There are 3 ways to turn a row about zero (a turn may also mirror it). The second row of each pair is the first, turned, with some noise. The first 27 pairs use one turn. New pairs use 3 turns, one after the other, and a turn may come again.
Known pairs, each followed by its turns in order:
[-1.38  1.57 -1.79 -2.18 -2.62 -0.44 -2.20 -0.18]
[-1.93  0.71  1.49  3.08 -2.02  0.22 -0.25 -1.86]
(1)

[ 1.39  0.99  1.46 -0.88 -0.97 -2.32  2.77  1.26]
[-0.31 -1.14  0.64  2.68 -2.06 -1.10 -1.07 -2.22]
(0)

[ 1.75  0.05  2.39  0.35 -0.50 -0.96  4.51 -0.47]
[ 1.66 -0.18 -0.04  3.35 -2.34 -2.90 -1.53 -0.23]
(0)

[-1.89  3.11  2.46 -1.75 -2.65 -1.04 -0.25 -1.50]
[ 0.88  5.15  0.99  2.43 -1.06  0.65 -0.01 -0.77]
(1)

[ 0.58 -1.38  0.19  0.16  2.08 -0.23  0.34 -1.32]
[ 1.79 -0.84  1.34 -0.40 -0.65 -0.95  0.86 -0.56]
(2)

[-0.83 -2.60 -1.74  1.87  1.55  2.48 -3.29 -3.10]
[ 1.02 -2.07  4.02 -1.40 -1.27  0.15 -3.27 -2.99]
(2)

[ 0.03  0.67 -0.33  0.37 -0.90  0.69  0.98  1.96]
[-1.13 -0.08  0.53 -0.67 -1.44 -1.01 -0.89 -0.75]
(0)

[ 2.06 -0.96 -2.88 -2.89 -2.83 -1.22  0.85  1.46]
[-1.19 -2.95  3.65  0.08 -3.19  2.53 -0.61 -0.20]
(0)

[-0.34 -2.09  2.28  0.70 -0.67  0.64 -1.97 -0.54]
[-1.39 -3.15  0.67  0.44 -0.72 -0.38 -0.51 -0.45]
(2)

[-2.22  1.57 -0.58  3.37 -0.60  2.97 -1.83 -1.98]
[-1.04  2.73  0.19 -2.30  3.49 -2.00 -0.66  1.98]
(0)

[-2.45 -1.30  2.01 -0.54 -0.84 -0.93  0.38 -0.86]
[ 0.77  1.94  0.11  1.37  1.19  1.70  2.19 -0.14]
(1)

[ 0.89 -0.65 -0.09  2.97  1.05 -2.56  2.40  3.26]
[ 0.33  0.62  2.39  1.53  2.28 -1.26  1.75  3.50]
(2)

[ 0.01 -1.57  1.33  0.53 -0.82  0.49  2.55  0.23]
[ 2.32 -0.20 -1.31  0.50  1.32 -0.19  0.60  1.49]
(1)

[-0.44 -1.12  3.18  1.15  0.04  0.40 -1.90  0.48]
[ 0.10  1.26  1.88 -1.14 -0.11 -0.34  2.37  2.20]
(1)

[ 1.03 -1.81 -2.01  2.36 -0.82 -0.06 -2.59  2.36]
[-1.18 -1.68  1.63 -2.97  0.16 -0.60  3.10 -0.61]
(0)

[-2.87  0.36 -0.90  0.77  1.16 -0.15 -2.34 -0.41]
[-3.50  0.68  0.05 -0.34 -0.08  0.77  1.76 -0.76]
(1)

[ 2.52  3.56 -0.92 -0.42 -0.92 -1.60 -0.67 -2.67]
[-0.48  1.80  1.32  0.02 -1.72  0.80 -4.94 -0.14]
(1)

[-2.37  2.86  1.05 -0.54  0.18  0.90  3.23  0.35]
[ 1.72  0.09 -2.73 -0.04  2.03  3.21  1.57  0.78]
(2)

[-0.44 -0.02  2.81 -1.82 -1.37  1.88  0.04  0.39]
[-1.01 -2.52 -3.27  0.30 -0.28  0.20 -0.03 -0.27]
(2)

[-0.66 -4.43 -1.97  1.45  0.74  1.75 -3.39  0.76]
[ 0.02  0.27 -0.16 -3.99  0.08  1.10  4.21  1.75]
(0)

[ 2.75 -0.18 -2.63 -3.26  3.14 -1.08 -0.72 -1.53]
[ 2.72 -3.66 -0.08  0.19  1.22  3.78 -0.34  0.15]
(0)

[ 0.81 -2.91  0.33 -3.03 -0.26 -2.10  1.23 -1.27]
[ 1.34 -0.17 -1.09  0.55 -4.10 -1.47  0.49  1.85]
(2)

[-1.78  0.16  0.32 -0.78 -0.75 -0.29  0.13 -1.95]
[-0.13  1.87  0.08  1.40  0.46  0.93 -0.60  1.13]
(0)

[ 0.41 -0.29 -4.62 -0.60  0.77 -3.30  0.29 -0.94]
[-2.27 -2.22  0.35  1.05  2.09  1.83 -2.81 -2.51]
(1)

[ 1.57 -1.62  0.44  0.85 -0.64  1.97 -1.53 -1.52]
[-0.23 -1.32  0.90 -0.24 -1.80  1.15  0.52  2.80]
(1)

[-0.95 -1.27 -0.49 -0.27  1.34 -1.86  0.72 -0.69]
[ 1.40 -0.02  1.13 -0.48 -1.62  0.15  1.14  1.29]
(2)

[-0.14  4.30  1.76  1.63 -0.22 -1.23  1.38 -1.22]
[-0.59  1.63 -0.65  1.90  1.76  2.73  3.32 -1.74]
(2)

New pairs. What belongs after each?
[-1.73  1.55  2.17  1.64 -1.67  0.85  0.71 -0.51]
[-1.50  1.57  1.27 -0.99 -1.70  1.64  1.61 -1.01]
(1) (1) (2)

[ 0.98  1.24 -4.86  0.11  1.98 -0.17  1.63  0.19]
[0.98 0.88 3.68 2.69 0.20 1.62 2.28 1.03]
(0) (2) (0)

[ 0.18  1.20 -2.90  0.76  2.13  0.16  2.07 -1.91]
[-2.57 -0.70 -0.79  0.85  1.47  2.75 -0.58  1.96]
(1) (2) (0)

[ 1.45  0.30 -0.16  1.60  0.35 -0.52  1.04  0.95]
[ 0.42  0.07 -0.93 -0.47  1.54 -0.95 -0.10  1.91]
(0) (0) (1)

[ 1.03 -1.40  0.12  2.41  1.29 -2.50  1.06  0.18]
[ 2.60 -0.94 -2.07  0.53 -2.76 -0.46  0.26 -0.24]
(1) (1) (2)

[-1.44 -0.29 -0.07  1.87 -1.95 -0.13  4.23  0.41]
[-0.34  3.78  2.22 -1.79 -0.55 -2.52 -0.12 -0.04]
(0) (1) (1)

[ 0.06 -1.35  1.08  0.05  4.48  1.53 -0.72  1.80]
[-0.73  0.06  1.09 -1.66  1.13  0.25  3.62  3.15]
(0) (1) (0)

[ 1.41  4.86  1.75  2.02 -0.90  0.40  1.70 -2.43]
[ 4.13  3.66 -1.03  1.28  1.38  0.84  2.47 -0.30]
(0) (2) (1)

[ 1.47  1.56 -3.90  3.88 -2.16 -0.60  0.46 -0.58]
[ 2.40 -0.14 -0.69  2.64 -1.52  0.55 -0.89  4.59]
(0) (2) (2)

[-1.64  0.95 -0.55  1.45  1.11 -1.36  0.92  3.22]
[ 2.33  1.24 -0.88 -1.95 -0.08 -1.86  0.86  1.66]
(2) (2) (2)

[ 0.82 -1.72 -1.68  1.31  1.06 -2.27 -1.78  1.56]
[-2.89  1.00  1.05  2.03  1.23 -2.23 -0.95 -0.11]
(0) (0) (2)

[ 0.96  2.42  0.54  2.59 -0.51  2.41 -1.30 -1.31]
[ 2.60  1.18 -2.24  2.38  0.81  0.61 -0.74  1.59]
(0) (1) (0)

[-2.38  0.04  2.38 -0.78 -1.80 -0.49  0.45  2.10]
[ 2.02  0.10  0.28  1.33  2.59 -0.13  2.07 -0.24]
(1) (2) (2)

[ 1.47  2.18  1.20 -1.47  1.29  0.62 -1.12  0.72]
[-0.55 -0.90 -0.15  0.28  1.66 -1.86 -0.19 -2.59]
(2) (0) (2)

[-0.85  0.53  2.56  0.46 -2.77 -0.34 -0.61  1.17]
[-1.29 -0.97 -3.21  0.17  2.03  0.32  0.11 -1.23]
(2) (1) (1)

[ 1.55 -1.30 -1.18  1.00 -1.31 -1.73 -1.08 -0.22]
[-0.61  0.56 -0.32 -0.48  2.09  0.90  2.52 -0.06]
(2) (1) (2)

[ 0.51 -0.80 -0.60  0.85  0.56  3.53 -0.15  1.58]
[-1.05 -1.41 -0.24 -2.58  1.91  0.78  0.04  2.22]
(1) (1) (1)

[-0.61  0.51 -0.47  0.60  3.52 -1.88 -0.49  1.11]
[ 0.37 -2.61 -1.64  1.03  0.92 -0.71 -2.41 -1.52]
(2) (2) (1)

[ 1.04  1.86 -1.53  2.92 -0.90 -0.85 -1.57  1.30]
[ 2.64  0.87 -1.44 -0.55 -1.77  0.39 -1.55  2.20]
(2) (2) (0)

[-1.74 -0.48 -1.02 -1.86  2.60  0.56 -3.67 -0.69]
[ 0.77  2.63 -0.10 -2.05 -1.92 -3.08  0.39 -2.55]
(0) (2) (2)

[ 1.10 -0.40  1.62  0.16  0.81  0.03 -0.91 -0.25]
[-0.02 -0.35 -1.37  1.58 -0.63 -0.79  0.58 -0.59]
(0) (0) (2)

[ 0.64  4.64  2.02  0.43  0.95 -0.43 -0.09 -3.90]
[-4.44  1.39  0.87 -0.53  1.64 -4.31  1.68 -0.12]
(2) (0) (2)

[-2.43 -1.36 -0.03 -1.63  2.75 -0.84 -0.55 -2.06]
[-0.75 -0.22  1.32 -3.46 -0.42  1.81 -2.22 -1.34]
(0) (2) (1)

[-0.78 -2.83 -0.23 -2.14  2.50 -1.55  1.21  1.11]
[-0.41 -3.95  0.97 -1.07 -1.99 -1.19  0.97 -0.82]
(1) (0) (0)

[-0.15  0.28  2.95  1.75  2.95 -2.30  0.56  2.84]
[ 2.58  3.69 -2.73  2.26 -0.53 -0.42  0.69  1.23]
(1) (2) (2)

[ 4.25  0.29  2.16 -0.53  0.20 -1.73  0.54  0.35]
[-2.08  0.43 -1.61  1.44 -0.91 -2.77  2.92 -0.56]
(0) (2) (0)

[-0.81 -0.19  1.98  0.04  3.39  2.19  3.45 -1.23]
[-1.67  4.97  0.31  0.14 -0.55 -0.74  0.92 -3.20]
(1) (2) (2)

[ 2.78 -2.10 -2.19  0.79  1.47 -0.62 -0.01  1.38]
[-1.89 -0.20  1.75 -0.96 -2.49 -2.58  1.30 -0.03]
(0) (0) (0)

